The first 5 rows are patterns. Each new row is the sum of 2 different patterns, raised or lowered, with some noise. Before adding, each is slid sideways (what falls off one end comes back at the other) and multiplied by a number that may be negative. Names go in the order of the patterns.
In the rows, zero is written as 128.
Some rows, each with the names of its patterns after it:
[124 135 168 127 114  78 165 153 125 146 160 125 142 141 140 135 130 130
 135 132 106 139 104 112  86 113 104 134 110 114 123] | J97
[ 88 187 132 128  88  69 128 140 117 167 143 147 121 144  81 137  89 124
 129 138 117 140 163 154  98 137 118 130 146 154 130] | J990
[123 107 140 137 163 133 131 137 143 102 132 116 129 166 135 140 154 141
 133  97 123 146 124 132 160  91 134 119 108 133  95] | J759
[127 116 117 115 111 118 126 125 135 105 137 134 111 122 137 114 131 130
 115 154 126 128 125  99 139 136 131 127 157 115 149] | J823
[141 120 177 122 117  88 132 105 160 120 129 147  85 115 121 110 114 129
 155 103 140 132 113 110 120 124 112 124 111 116 146] | J439

New rows, each followed by the names of its patterns:
[120 154 157 174 173 211 186 185 178 179 154 186 129 156 173 133 168 184
 221 181 170 147 172 166 164 219 181 150 217 183 169] | J990 J439
[120  91  89 125  98 112  57  69 100 108 117 108  98 105  92  78  83  80
  77 105 109 116 106 113 116 114  74 122  85  93 121] | J990 J823
[ 85 125 103  90 118  79  98 122 140  88 118 116 132 141 101 124 105  81
 113 106 104 111 131 101 145  86 107 105 117 128  77] | J990 J823
[ 82 114 105  74 132 105 105 123 101 123 121 122  97  99  70 110 111  99
  94 140  99 126 107  74  96  90  76  90 100 128 114] | J759 J823
[ 99 111 122 111 102 112 114 100 127 122 119 121 102 142 140 123 129 135
 112 138 118 116 132 121 110 129 116 104 131  92 109] | J97 J823
[ 93  82  72  98  70  92  93 126  93 115  83  83  90  78 101  96  99 117
 102  84  84 105  75 107  98 108 108  95 120 103 113] | J759 J439
[ 99  88  95 105 117  83 102  77  80  46 104  76 111  93  85 112  98 113
 130  94  71  50 131 119  91 128 126 103 113  95 109] | J97 J759
[ 62 106 109 138 141 112  82 106  49  88  80 111  85 137  94 136 112 124
  98 108  67 101 100 126 109 134 102  99  92 112 141] | J97 J990
[106 108 117  82 120 100  88  82 109  85 108 102  87 124 107 109 127  85
 110  90 125 119 128 107 138 107 102 106 104  97 105] | J97 J823
[101  89  90 109 112 115 133 123 123 116 126  94 120  95 122 112 131 118
 141 141 143 101 129 120 121 130 129 106  97 155 139] | J97 J990
[121 176 148 124 148 133 126 114 158 119 108 161 146 132 119 117 136 145
 135 128 123 141  90 140 114 159 109 146 104 141 120] | J990 J439
[109 123 143  79  95 110 125 166 102 117 111  75 104 104 137 142 166 104
 114 157 144 114 150 139  87 113 163 124 141 123 111] | J97 J990
[ 94  78  95 126  65 100 122 124 130  80 113 119  78 101 105 106 101 136
  99 128 103 105 100 112  84  84  74 112  77 101  91] | J97 J990
[150 158 167 165 162 182 142 147 143 149 128 143 160 168 157 174 154 163
 155 149 186 147 160 160 165 176 141 177 159 160 164] | J759 J439
[142 167 162 127 153 135 134 145 146 153  97 169 153 137  97 107 130 142
 138 135 143 148 131 173  92 131 105 130 107 152 108] | J990 J823
[167 101 130  62  39  84 120  80 159 114 124 107  97  50 111  53  92 105
 128  80 123 142 124  58 110  90  98 118 121  98  74] | J990 J439
[ 60  94  69  69  98 100  69  94 118  97  74  94  69 106  97 109  86  42
 134  98  89  61  71  78 111  81 103  89  91  71  90] | J990 J823
[137 159 170 145 140 154 146 138 148 111 123 162  92 147 162 181 134 144
 103 151 135 122 198 129 146 150 138 138  93 158 113] | J759 J439
[ 84 125  75  89  67  98  75 139  91 110 108  46  86  86  70  82  97 137
  87  92 102  88  66 115  91  96 108  81 108 116 121] | J759 J439
[ 99 144  99  92  90 104  98 131  74 101 114  61  90 101 109 100  94 131
  87  96 129  95 104 111 101 113 106 104  90 117  94] | J759 J439
[166 121 136 148 144 150 155 144 124 188 145 152 142 108 166 170 174 188
 174 157 161 171 128 159 122 121 151 167 177 130 155] | J97 J990
[150 146 138 154 154 144 175 181 149 160 152 119 137 149 146 131 172 139
 155 170 140 141 190 132 136 119 178 143 172 152 156] | J759 J439
[125 103 151 121 113 148 146 126 131 147 124 146 139 106 127 134  82 134
 129 173 132 149 102 148 124 119 167 138 127 139 133] | J823 J439
[159 209 159 155 143 173 129 178 148 161 193 139 158 173 160 152 144 174
 159 165 164 173 126 161 152 137 160 129 149 158 171] | J759 J439
[104 126 162 124 112 113 115  96 103 148 107 123 138 115 151 122 144 131
 108 120 133 160 130 130 143 135 150 129  98 117  84] | J97 J759
[135 157 143 178 162 167 160 158 134 180 153 154 162 142 144 150 171 172
 123 120 149 137 126 142 157 141 147 145 128 148 139] | J97 J759
[131  62 112  94 100 111 122 141 104 131 116 104  94 125 103  98 123 106
 100 138 124 106 161  92 106  83 119 116 131 103 115] | J823 J439
[ 99 108 107  88 132 122  77 133  83  96 111 123  73  81 133 108 113  78
  62 116 121  92 139 108 137  86 110  76 116  64 109] | J990 J823
[152 167 162 171 131 167 160 147 179 166 185 192 142 187 163 177 165 171
 141 134 191 159 154 158 131 174 167 128 179 161 154] | J990 J759
[122  98 117 115 100 113 110  74 109 111 116 111 110  89 114 108  98 138
 119 110 118 110 118  88 117 108 111 110 123 111 106] | J823 J439
[ 78 104  98  83 131  90  85  69  88  87 124  82  96 116  52  86  91  76
  97  94 116  73  91 102  88  82  90 106  77 101  83] | J823 J439
[143 167 159 167 184 164 157 166 130 149 146 129 118 150 190 188 117 143
 154 117 167 147 154 164 139 176 157 171 139 140 134] | J97 J759
[152 143 126 147 136 136 103 111 120 123 130 121 112 134 126 156 103 103
 120 138 138 121 121 156 112 108 120 132 106 178 119] | J990 J759
[ 92 127 149 127 171 167 149 128 153  98 128 112 122 138 154 138 157 177
 165 110 150 122 153 147 159 148 104 183 150 136 101] | J990 J823
[ 67 132 106 121 119 115 156 132 109 106 100  86 119 126 106  79 165 113
 121  87  50 109 109  89 125 120 150 107 109  87 114] | J990 J759
[173 117 150 152 151 103 140 144 154 170 134 131 175 142 137 187 144 127
 128 149 143 183 139 147 175  98 118 128 150 129 155] | J990 J439
[158 137 173 143 144 142 143 148 144 132 136  98 142 139 175  83 106 135
 113  94 147 115 123 120 115 127 123 116 123 150 133] | J97 J759
[107 136 143 153 106 134 110 126 134 134 118  92 127 115 123 121  63 101
 125 100 122 127 122 108 120  91 119  92 111 113 131] | J97 J990
[137 120 126 120 149 131 148 142  96 136 128 114 120 131 155 134 121 134
 127 117 168 128 163 149 128 142 139 146 137 126 108] | J759 J439
[149  88 184 114 129  93  68 129 161 121 177 149 128 120 143  73 133  96
 152 138 133 125 142 148 181 100 150 138 137 172 160] | J990 J759
[120  99  77 100 132  95 118 108  82  88  98 148  59 112 115 154 169 108
 102 115  81  90  88 123  97 152 109 144 116 114  94] | J990 J823
[131 144 113 168 142 164 148 154 124 129 151 129 133 132 112 133 143 173
 107 123 140 106 101 134  99 129 126 145 130 140 111] | J97 J439
[128 112 135 135 125 116 124  93 130 114 142 110 136 117 128 125 121 148
 128 112 125 140 117 107 145  96 119 126 122 128 103] | J759 J439
[145 158 150 169 150 155 165 171 152 186 152 144 110 159 148 195 133 141
 170 119 133 150 137 141 148 165 139 160 153 142 151] | J97 J439
[132 143 158 160 117 149 153 140 143 135 158 123 179 153 157 110 103 148
 156 137 168 153 155 137 141 109 135 105 121 131 137] | J97 J990
[189 186 197 178 135 228 174 172 135 116 157 189 145 196 158 180 148 185
 115 169 133 161 172 201 157 173 168 213 155 177 170] | J97 J990
[114 143 143 170 141 154 170 129 182 150 135 110 190 199 139 183 188 143
 155 161 169 151 158 145 153 180 149 162 179 140 115] | J97 J439
[122 180 174 158 148 182 152 167 190 154 151 152 156 131 165 115 164 141
 147 129 155 140 161 137 133 170 144 153 201 159 133] | J97 J823
[ 94 103  65 100  84 124  70  71 107  85  75 101  89  83  70  95  82  85
  93  99 108  86 111  98 119 108  97  84 102  76  92] | J97 J439
[145 149 144 134 120 136 126 112 116 151 118 135 144 129 116 162 159  91
 114 134 151 189 135 131 150  87 119 120 130 119 160] | J990 J439
[170 149 155 154 147 146 116 164 131 136 157 160 149 148 170 147 170 162
 146 141 163 100 159 158 180 143 163 103 148 147 152] | J97 J439
[100  91 101 108 109  92  81  72  63  93  63  77 104  92  92  95  80  97
  67  75  76  87 116 105  75  72 115  70 111  67  63] | J990 J759
[152 148 199 136 158 134 159 135 144 181 159 161 142 157 144 123 192 126
 136 157 164 127 161 146 151 169 167 138 149 162 110] | J823 J439
[122 159 182 125 107 106  74 116  93 124 119 134 111 146 105 117  85 121
  89  91  95 165 110 129 114 109  73 114 143  64 134] | J990 J759
[103 141 103 128 121  84 135 108  98 107  91 149 127 111 120 138  85 161
 113 112 124 102 130 114 129 106 120  72 123 122  95] | J759 J823
[164 170 161 168 164 138 195 154 162 165 144 169 169 171 162 193 160 169
 152 154 128 155 155 174 156 168 149 148 173 155 169] | J823 J439
[ 64  78  67  98  91  81  86 114  98 107  75  42  84  40  70  84 115 114
 107  48  97  85  43 155  91  99 116  94 116  71 125] | J759 J439
[157 165 180 152 182 167 173 170 152 140 159 161 147 164 170 163 179 169
 146 167 159 150 159 160 189 162 151 171 162 144 188] | J759 J823
[160 180 142 181 161 172 164 143 122 152 151 131 153 166 154 173 162 137
 161 157 136 148 148 191 154 137 173 157 125 194 153] | J759 J823
[117 108 123 130 143 138 155 171 145 130  78 137 111 145 122 136 180 113
 114 139 123 104 171 157 125 170 139 158 131 153 130] | J759 J439
[188 138 167 154 143 200 173 143 180 150 142  99 166 128 158 155 161 161
 158 173 186 168 159 103 172 176 112 174 189 189 164] | J97 J439
[143 131 193 149 149 158 142 120 146 151 156 153 181 154 197 152 154 174
 190 155 175 155 206 178 153 169 150  97 195 172 215] | J97 J759
[ 80 113 106 108 104 112 106 105  99 110 102  98 108  91 104  92 104 102
  87  79  93  88  90  98  86 101 101 109 123 107  99] | J97 J823
[141 161 122 153 152 141 186 146 161 169 150 149 136 160 148 149 155 179
 156 157 158 138 170 164 137 140 175 109 166 156 173] | J823 J439
[121 145 122 153 120 117 124 110 103 109 110 141 129 112 135 107 112 155
 113 128 147 116 152 130 132 139 121 104 120 107 130] | J759 J823
[107  95  98 125  66 103  87  77  92  72  85  76 110 101 119 101  94 102
 112  61  98  80  95 138  94  99 112 104  86  71  78] | J759 J823
[153 136 146 141 150 144 149 128 142 160 134 142 128  84 133 139 160  94
 110 153 119 100 138 121 105 141 122 140 143 127 146] | J97 J759
[128 193 155 153 117  92 144 155 134 178 139 169 115 145  63 140  86 142
 126 143 126 150 183 197 114 139  91 178 179 163 160] | J97 J990
[133 135 146 127 121 153 127 141 129 140 163 162 140 188 166 139 141 173
 174 192 166 152 185 132 150 153 133 110 155 187 179] | J97 J439
[131 162 136 135 129 156 153 169 135 129 156 140 112 136 141  99 138 143
 171 135 156 118 159 139 144 183 173 157 167 148 150] | J97 J439
[129  96 139 116 113 128 103 136 125 108 122 129 122 138 130 134 132 115
 144 125 135 118 116 103 134 131 114 144 138 118 114] | J759 J439
